The rows are grouped in 4 different ways at once. Each group adds its own fixed numbers to the row, and there is some noise. The rows also spread widely along 13 directions, which tell nothing about the answers.
Known rows, each followed by its group in each grouping:
[  9  46 -12 -26 -35   1  -8 -30  22  -8 -10  -2   1  21  20 -37   3   4
   9  43 -24   8 -14 -21  -4 -54   9  -6 -18  -2   7  20  15  10 -17  12
 -17  14   6] | z655 D M nari
[-11  21  15  11  -5 -29  16 -29 -12 -25 -10 -12   0   5 -29  31  10  14
   2  11  23  29 -48  13   1  24 -26   9  50  54 -12 -30  14 -18 -11  11
  34 -16  47] | z273 D S tif
[ -7   9 -52 -21  46 -34 -13  48 -31  -6  13  16   2 -50 -20 -19  60 -20
  -6   6  23 -42 -33  34 -33 -23 -22 -29  52  40  -9  -4  50  14  17  17
  11  -8  22] | z788 Y S tif
[  2  21  26   5  59  34   7  29 -12  -1  -8   9  28 -46  16  -2  35  -5
  -4 -24 -23  31  78 -19   2   5  -3 -35 -34  -7  42  44  35  -6  -2  -4
 -25   2   6] | z788 W V Delu
[ 13  29  -3  -8 -39 -10   5 -18   8   8   1 -26 -17   7 -18 -10 -11   3
   2  19  -3 -14  21 -11   4 -10   1   0   4  35 -17 -10  -7  12 -32 -10
   5 -27  -4] | z655 Y M pim
[-28   5  -9  41 -21 -39  52  57  18 -96  10  20  -9  51  -1  30  44  16
  -8  11  15 -20   2 -24  32  32  -8  -6 -13  11  18  51   2  35  42   2
 -16  45  -8] | z909 W V vipe
[ -1  18   0  -4 -38 -43   9 -44 -18 -50   3 -13  -7  36 -22  64 -13  13
  10  27   1  28 -49  11  13  13 -35  50   6   4 -21 -25  -8 -28  -4  -3
  19  23  36] | z273 Y M pim
[ 30  25   8   0 -13  -6  15 -33   2  52   0 -33 -23  -2 -24 -20  -4  -8
 -29  12   7 -25  15 -16   0   9  33  18  56  33  11 -35  -5   5 -28  -4
  52 -49 -26] | z338 Y M nari
[ -5  26   6 -11 -26   8  13 -47  12  -5   0   2   0  38   7 -33 -19   0
 -19 -16   1  -2 -24  38 -24 -65  16 -44 -36  -9  -8   7  44  -2 -33  21
 -26  -4  55] | z338 Y M Mam
[ 32  15 -10   7  37   5  -9  16  -5  43  -3 -23  17  11 -13  15   2  -5
 -25  -8  -9  -2 -25  26 -48   2  28  24  10  11  32  18  43  -3  14  23
  38 -28  16] | z624 W V Mam
[ 39  11 -22  22  19   5  14  41  26  43  17 -26  17  40  -4  27  -8  -7
 -36 -24 -27 -19  22  21 -44  16  45  41 -32  -5  39  34  22  25  19 -11
  26 -32 -27] | z909 Y V vipe
[ 11  -2   8  -7 -36 -19  12  -4  12 -12 -10 -19   0  55 -18  29 -22  -3
   6   0  10 -13 -56  -5  16  19 -28   6 -15  28   4  -3   1   1   7  25
  -2  29  16] | z624 Y V Delu
[ 13  -3   6 -35   6  -3 -64   0 -34  25   4 -24 -11 -35  -8  -4 -47  11
  25  42 -19   0  31  -3   2 -30 -50   3 -13   1 -67 -39  -3 -19 -37 -30
 -12 -32  -7] | z909 Y S Delu
[  0 -15 -14  23  40  16  40 -36 -11  17   6   7 -18   3   6   1  16 -12
 -32 -18 -13 -25  52  14 -22  -4  49   7   3 -32  19  30  37  15  21 -19
  28 -20  10] | z655 Y M Delu
[ -1 -23   8  17  10   8  44 -16 -11 -19   1  11  -3  11   1  31  -8 -20
 -17 -28  -1   8  43  -3  13  31   2 -10 -53 -25   6  19  18  12  19 -11
   0  18  12] | z273 Y V nari
[  5  -1   2  17 -10   0  37 -56  14  -1   6  -6 -22  63  -5  -5 -24   6
 -19   4   2 -12 -14   9 -18 -26  45  20   2 -21   5   8  16   7  18   5
  41 -14   9] | z338 W M tif
[-10 -10  20  11  39  24 -13 -19 -14  39 -24  -4   6  14  15  37 -44  14
  21   2 -25  37  -5   2 -15  21  -2  42 -22  -6  10   8   7 -46  -7 -25
   2 -43 -20] | z655 Y M pim
[  6  62  22  24  11 -13  38 -22  14  17  -9 -16  -2 -22  -3   2  40  10
 -17   9   9  22   0 -11  -4  32  32  32  95  48  56  -5  20 -21 -29  -7
  41 -58 -14] | z338 Y S pim
[ -6 -40 -29 -18  41  -2  35 -55 -31  14  -8  12 -18  -3 -21  11  18 -34
   4  -9  18 -33 -44  -7 -19  15   1  -3   0  -9  24  -7  48 -13  37   9
  42  18  30] | z273 W M nari
[ 25  46   9  21   0 -14   9  76  37  11  -4 -35  16  13 -28 -32   9  29
  -1  23   6 -33  10 -34   6  -1   1 -15  19  76  -3  28   7  36  -9  12
  10 -43 -51] | z655 W S tif
[  9   5 -41   1 -47 -51 -36  44  -3 -13  32  -5  -8  38  -2   3 -12 -23
 -30  33  13 -26 -30  57 -38 -40   0  47   4   0 -41 -37 -32  34   5  -1
  12 -16 -33] | z338 Y V nari
[ -6  12  38   9  26   7  28 -60   0   3  -7   4  -4  41  11 -22 -21  27
   1  18 -13  -4  -1 -33  18 -31   9  -6  12 -29  19  38  37 -15   9  18
   4  -5  -7] | z338 W S pim
[-46  14 -56  25 -28 -37  17  52  28 -70   0  25 -15  20  18 -13  56  -9
  15  38  34 -25 -49   4 -18   7   2   2   3  44  -4   7  -2  36  23 -15
 -17  -2 -21] | z655 D M nari
[-18 -15 -12 -14 -33   2  21 -62 -21 -29 -10  26 -25   8  -5  22   2 -27
  -6 -13   4   4  -7  21  11  10  -6  -7 -23 -21   6 -13   8  -9   9   6
 -16  34  49] | z655 Y M Mam
[-59  -9  -9  18  55  10 -31  54 -16 -21   6  70  19 -30  49 -15  32 -12
 -18   0   7  17  -5  63 -45 -27  -2  17  16 -18  12  21  -3 -21   9  -3
 -26 -42 -34] | z273 Y M tif
[  6  20   9  -5  43  14 -18  37  -4  56 -13 -15  10 -31  -7 -29  18 -12
 -11  -7  13  -4  10  14 -39  -5   7 -21  24  53  21 -13  17  -9 -20   9
  13 -68  -7] | z788 W V Delu
[ 22  -4   6 -52  35   2 -53 -18 -19  63  -2 -15  -8 -11  -1 -37 -41  13
  15  47 -19 -42   6 -31   4 -35 -19   1  22  -4 -19   0  23 -13 -14  12
   8 -30 -31] | z909 Y V vipe
[-10  24 -22 -26 -25  -9 -16 -16  -8 -34  -6  16   1 -17   7  -2  17  -8
  23  28  -6  28 -23   5  -3 -14 -25  -4 -12   8  -7 -14   7  -4 -10   3
 -19  21  32] | z788 D M tif
[-23  20 -57  -2 -17   6  -6  32  35 -11  -1  12  11 -12  24 -11  43 -37
  27  -1   0   2 -49  28 -53  -1   5  -5 -44  24  27  -5  13   5  -3 -20
 -35  -3  -3] | z338 D M Delu
[-23  -4  10  31   3  10  48 -38  20 -32  -6  -6 -35  25  29  13  -8   5
  36  15  18  34   9  -7  -9  39  23  23  -4  22   6   4  15 -15  -5 -48
   7 -58  -5] | z788 Y V pim
[-28  10   5   7  -1  -9  -9 -18 -13 -18  -2  41   3  15  26 -26   9   6
 -29  23   1   6 -14  29 -25 -57   5  11  40 -25  13  18  -4 -10   6  24
  -4 -22  -2] | z655 W S pim
[ -7  -5 -14  -1   5  -4   7   3  -1 -17  -4 -18 -13  -8  -4   5   0  -1
  24  15   7  -3   9  -4 -12   3 -22 -20 -26  20 -24 -13  16  -2  -7 -25
 -11 -19  19] | z909 W S Delu
[  2  33 -18 -12 -30  -5  14 -14  25  -8 -22 -35 -12   0  -6   6   5  -3
  37  26   3  14 -30 -26  -3  26  -6  -4 -20  55   8 -18  22  -5 -23 -21
  -5 -13  12] | z909 D M nari
[ 10  -3 -26  -9 -26   6  31  -4  21  10 -17 -30   5  23 -17  27 -13 -26
  19 -33 -13 -10 -10 -16 -12  28   4 -21 -88  20  23  -3  21   9   9  -6
 -10  25  16] | z909 W M nari
[ 35   3 -31 -24 -25 -18 -28 -32 -34  13  16 -22 -19 -28 -21  23 -16 -24
  -7  18 -12  10  18  31 -24 -11 -11  38  -4 -12 -35 -40  -5   2 -14 -23
  20 -10  35] | z655 Y S vipe
[-18  20  27  20  15 -19  38  14 -17 -52 -11  32  -2   5 -16   6  51  18
 -29   7  21  -7  10 -28  38  16 -10 -24  55  29  29  34  12  13  14  40
   5  22  12] | z655 W V Mam

New rows, each followed by its group in each grouping:
[  0  -9  28  -7  -4  12  32 -63  14  -1 -11 -17 -36  39   7 -10 -45  16
  21  16   0  -3  22 -36  27  11   5  -8 -18   4  -8  11  24  -9 -19 -21
   6 -25  11] | z909 Y V vipe
[-26 -45  14  11  37  25  34 -48   2  20 -22  -6 -34  26   0 -17 -26  -3
  30  -7  17 -22  -6 -28   1  24   4 -42 -31  20  -5  -7  30 -22   1 -18
  -3 -24   0] | z338 W M Delu
[ 18  33 -30 -19 -47 -23  -4  -3  -5 -30  14   3  -3 -31  -5   3  30 -23
  -7  21 -11   0  22   8   2  -7 -12  26   6  -7   6  -2 -15  23  -5  -7
 -15  22  12] | z655 Y S vipe
[  5 -22  21 -11  27 -21 -35  18 -31  31  -8  -9   1   9 -27  23 -25   7
  -2  16   7  -6 -17   4  11  24 -43  19  25  29 -23 -35 -15 -20   6  13
  20 -21 -18] | z788 Y V Delu
[-21 -11 -27 -57  26   4 -12 -66 -35  42 -13  21 -31 -44 -11 -35  30 -34
   8  12  28 -37 -45  -1 -23   0 -12 -39  70  27  29 -33  43 -19 -14  21
  24 -16  44] | z909 D V vipe
[ 36   7 -30 -20  16  -2   6 -24   1  46   3 -42 -13 -10 -23 -10  -4 -12
  11   3   2 -27  -6  11 -35  -9  -1  -7  -8  31 -10 -20  52   3  -4 -12
  33 -31  28] | z788 Y S Delu
[ 20  38  35 -23   8   0 -17 -21 -15  31 -18 -25  24 -11 -28 -15 -15  11
   6   0 -16  10   1 -36  25 -13 -30 -48  -5  24  -3 -11  25  -9 -33  25
  -8  12  13] | z338 D S nari
[  3  19 -10  21 -46  -4   4  65  36 -31  15  13   7   9  16  -7  19 -16
  -8  15   4  -3  32  -3   6  23   0  30 -17  14  14  24 -45  34 -10 -19
 -27 -15 -65] | z273 Y V vipe
[ -7  14 -23   6  36 -25  36   6  11 -29  14   2   2  27   0 -17  26  32
  -7  10  -7 -54 -16 -10  -7 -42   3 -27   7 -14  10  62  82  20  32  15
   1  11   8] | z909 Y S pim
[ 35  49  41  41 -27 -15  43  17   8  -9   2 -13  29  15 -21  27  30   6
 -53 -15 -16  26  59 -22  32  26  27  22  22   1  44  18 -26  21   0  13
  19  10 -25] | z338 W S nari
[-21  14 -15  -2  37   4 -25  57   3  14   3  -3  24 -15  17 -21  -3  -3
   2 -21  -5  -4 -15  51 -60 -42 -14 -40 -34  23 -12  10  48  -9 -26  -8
 -36 -56   4] | z909 Y S pim
[  2   9  42  14 -33 -26  45 -80  -8  -7  -5 -20 -35  42 -21  12 -25  23
 -27  12   7  -1  16  -7  25   2  14  15  54  12 -14 -16  -4  -9 -19   3
  45 -40  15] | z909 Y S pim
[-18   6  49  21  39   0  11 -54 -23   8  -6  24   4  36  19  16 -19  33
 -35   4 -21  21  13   1  18 -17  19  28  35 -47  23  31  15 -35   8  15
  13  -5  -9] | z338 Y M pim
[ -7  17  22  17 -12   0  36  -7  37   0 -13  -6  -9  51  11 -11 -18  14
   9   8  15   2 -35  -4   0   9  16   7   7  40  14   5   9  -1 -11  -3
  11 -38 -24] | z338 Y V tif
[-15  27  -6 -20  12  -9 -30   9 -22  -2   5  31  17 -23  12 -11  29 -10
 -31  12 -13   7   7  28 -18 -40  -7  -2  32 -16  25   6   7 -10  -3  22
  -1   1  16] | z909 D V Delu
[ 12  32 -22 -13 -51 -37   2 -12  -5 -11   1  -8 -12  -5  -4   7  14 -16
 -23  25   6  -4 -23  28 -19 -16  -1  31  38  22   1 -38 -10   5 -13   0
  20 -14  11] | z909 Y S nari
[ 18  41 -19   7 -33 -20  15  23  37  -6  22 -15   5  52  -5 -30  12  11
 -33  13  -8 -41   0   2 -17 -49  35  -8   4   9  14  39  20  47  -1  15
  16 -19 -19] | z909 D V pim
[ 12  -2 -25  16 -52 -11  37  -8  25  -4  10  -5 -12  45   3  26  -5 -27
 -35 -10 -13  -7  14  23 -18  14  42  40 -34 -16  20  -1 -19  24  16 -21
  16  -6 -18] | z909 Y M nari
[ 26  20 -34  -5 -42  12  -9  15  49  44   3 -17   7  18  10 -16   3 -37
   0   4  -8   1 -13  28 -61   1  34  35 -23  22  33 -18 -20  18  -8 -13
   5 -44 -30] | z788 D V Delu
[-10 -27  11  -7 -25  -2 -23 -35 -32   3  -3  56  18  50  14  47 -11 -24
 -45  -7 -26  34 -21  41   4   3   1  67   3 -71  44  11 -48 -17  39  31
   1  46   0] | z655 D V vipe
[ -4   5  -9  16  -3   4  62 -38  22  -5   7  18 -23  17   2 -28  28 -20
 -39 -13  15 -33  12  10 -10  -7  43  -4  32   7  31  20  21  15   5  10
  34 -27   0] | z273 Y M tif
[  3   7  -9   5 -13 -31  -3  15 -14 -31  11  -2  -8  20 -26   4  14   1
 -21   6  23 -13   1  18   3 -19 -13 -17  19  26 -31 -10   6  28  10  22
  21   4  25] | z788 D V tif
[ 21  22   3   6 -19 -18  27  28  16   5  -2 -17 -14 -18 -29   2  29  -4
 -17   1  10 -26  29 -26  17  46   0  -2  37  53  20  -7  -3  24 -18  -9
  14 -20 -22] | z909 Y S vipe
[  5   2 -21  -7  22  -6 -42  18 -27  14  -3  -7  14  -8  -8  13  -4  -7
  -4   8 -12   8  -3  19 -28 -17 -12  10 -25   0 -22 -13  18   0  10   0
   2  -4   7] | z788 D M nari
[ 18  31  32  29 -53  -6  33 -35  28   7 -10 -26 -13  60 -10  24 -26  16
 -24   8  -7  14   9  -2  14  20  35  56  15  24  18   2 -33  -2 -17  -6
  30 -41 -25] | z655 Y M pim
[ 23  32   8 -14 -42 -24 -19  37  20  21   1 -30   4  27 -32 -16 -22  12
 -15  21 -12 -36   2  -8  14 -23 -19  -2   2  42 -20 -10 -21  17 -27  17
  -2 -13 -27] | z909 Y M Delu
[ -5   0   1 -25 -12  -7  -2 -56 -39 -20  -9  22  -9 -15   1  31   3 -16
 -10  11 -17  22  -9   7  19   8 -14  25  25 -32  11  -5  -2 -26   7  20
   9  41  37] | z624 Y M tif
[ 19  47 -48 -14 -36  -2  -8   0  20  -7  11 -32  -2 -23  22  14   7 -23
  20  19 -26  21  -3  20 -46  -5  21  43 -33   1  13   0  18   1 -25 -37
  -3 -23  13] | z624 Y M pim
[ 34  28 -36   1  19 -30 -16  52  -7   1  17 -37   6 -37 -21  17  34   5
  18  29 -15 -17   3 -28  -6  24 -13  22  21  31 -10   8  30  22   9 -17
  25 -13 -19] | z624 D S pim
[-25 -77 -12 -22 -25  -5  12 -41 -30 -10  -5   9 -43  11 -20  42 -36 -40
  27 -10  19 -18 -18   7  19  48 -45 -16 -45   3 -24 -55 -19 -16  12 -17
 -11  22  20] | z909 Y V Delu
[-32 -38 -12  14   3  11  -3 -21  -4  -8   8  33 -37  12  34 -20 -12 -19
  -3  15  10 -10  18  23 -21  -5  20  22  -9 -36 -12  -3 -19   1   5 -38
 -17 -30 -36] | z338 Y M vipe
[  1  28 -51  28 -36 -17  22  27  32 -17  18  -7  -4  23  -3   5  41 -22
 -27  -7  10  -8 -20  39 -50   6  44  21 -16  21  12  -3   7  39   3 -14
   9 -18   0] | z338 D M Mam
[-47 -17  72   2  25   9 -12 -40 -18 -15 -36  44  13  42  20  -9 -44  34
  15  22   8  30 -50  -8  32 -16 -43 -17  11 -14  -2   6   5 -51  -5  32
 -42   5  -3] | z338 W S Mam
[-50  11 -13   5 -44 -18   9 -13   6 -67  -7  44 -29   6  24 -21  36 -15
   1  31  31   2 -35  19   1  -1  -4  -5  46  20  -3  -8 -22   2  -4  10
 -10   2  13] | z624 D M tif
[-26  -3  -3  18  -8 -25  23 -24 -13 -34  -2  28 -25  -6  12   7  27  -9
  -5  16  30   5 -12  13   1  25  -2  22  48   5   8 -15  -4  -7   4 -15
   3 -13   2] | z338 Y S vipe
[-14 -42 -41   1 -15   3  20  -4  13   7   3   6 -37   7   7  13  -1 -33
  15   1  -5 -33   0  -6 -10  45  19  30 -24   1  22  -8 -12   3  14 -40
   1 -25 -52] | z909 Y M pim
[-20  31   7   9 -10  18 -12  12  28 -39  -1  14   9  26  52 -31 -15  20
  30  40 -18  28   6  -8  -1 -42   3  -2 -42  -8 -11  44  11  15  -8 -12
 -44 -18 -13] | z655 D V tif
[-12 -17 -35  -8   9  -6  29 -51  -7 -24   4 -16 -57 -41  14   9  16 -13
  54  42   8 -13  18 -31  -4  41  -1  15  16  17 -13 -22  32  -9  -7 -65
  20 -43   1] | z909 Y S pim
[  6  23 -34 -30 -22 -14 -32   4  -6  28   2 -10   1 -10 -11 -22  -4 -19
  -2  11  -5 -25 -20  21 -30 -38  -4  -2  -3  26   0 -18   4   5 -23  10
  -8 -20  -5] | z655 Y M pim
[ 21  18  16  27 -18 -35  -3  42  12 -33   9 -67  -5  33 -22  26 -38  37
  30  31   0   5  10 -16  18   6 -38   7 -34  47 -80  -4   7  19 -19 -32
  -3 -22   2] | z624 Y S Delu
[ -4   4  41 -13 -13   1 -46  -7  -5  -7   0  13  -3  12  21 -15 -42  26
  14  52 -34  14  40 -35  54 -31 -32  18 -23 -41 -31  10 -38 -13 -20 -10
 -40   8 -56] | z338 Y M Delu
[ -6   4  15 -14 -29  -6  15   3   9  -4 -23  30   5  17 -12 -12  12  -4
   1  18  -2 -29 -24 -43  56  25 -18   3  35  23  41   9 -29   4  11  40
 -14  34 -45] | z655 Y M tif
[  6  27  -1  -7  13  -2   0 -11  -2 -27   2   8  10  12  12 -10   6  16
 -13  18 -23  -3  12 -12  -1 -45   0  -5 -10 -37  15  45  35   4  12  13
 -11  21  21] | z909 W S vipe
[-11  36  -2  19 -30 -20  10  33   0 -21  -4  -6 -13 -28 -15  16  45 -11
   2  17  21  18  10  -8   9  53 -10   9  42  76  10 -31 -33  12 -28 -18
   8 -31  -1] | z655 D V Delu
[-21  29   4 -14 -12  14   2 -47  -6 -16 -22  -7   2 -21  23   8 -13 -11
  36 -17  10  63 -30  34 -36  -4 -20 -30 -50  20  -6 -29  32 -38 -48 -27
 -45 -16  77] | z338 Y S vipe
[-27  28 -26   8   2 -18  25   6   6 -56   4   5  -8  14  17   3  35  10
   9  19   8   1 -19  -2 -10  -6   3 -12   5  13  17  24  40  13   7  -7
  -8   3  23] | z909 D V pim
[ -7 -11 -20  -2 -25 -10 -15  30 -10 -23   5  11   1  -1 -16  36   3 -22
   1  -6  -5  13  -7  21  -4  25 -24  11 -22  13   0 -23 -27   6   4  -3
  -8  10   0] | z909 D V tif
[  6 -47  -8 -24 -35  -3 -22 -27  12  27  -5 -16 -11  80  -4  12 -78  -5
  21  20  -6 -24 -55  15 -18 -18 -16  29 -68 -14 -21 -20 -16 -12  14   1
   1   2 -17] | z909 W V Delu
[ 11   7  40  16 -37  -5  23 -59   4 -20   2 -34 -34  36 -15  14 -61  25
   6  16  -3  27  42  -6  32   1   8  10 -22   3 -56 -25 -20   3 -35 -25
  14 -23  12] | z338 Y M tif
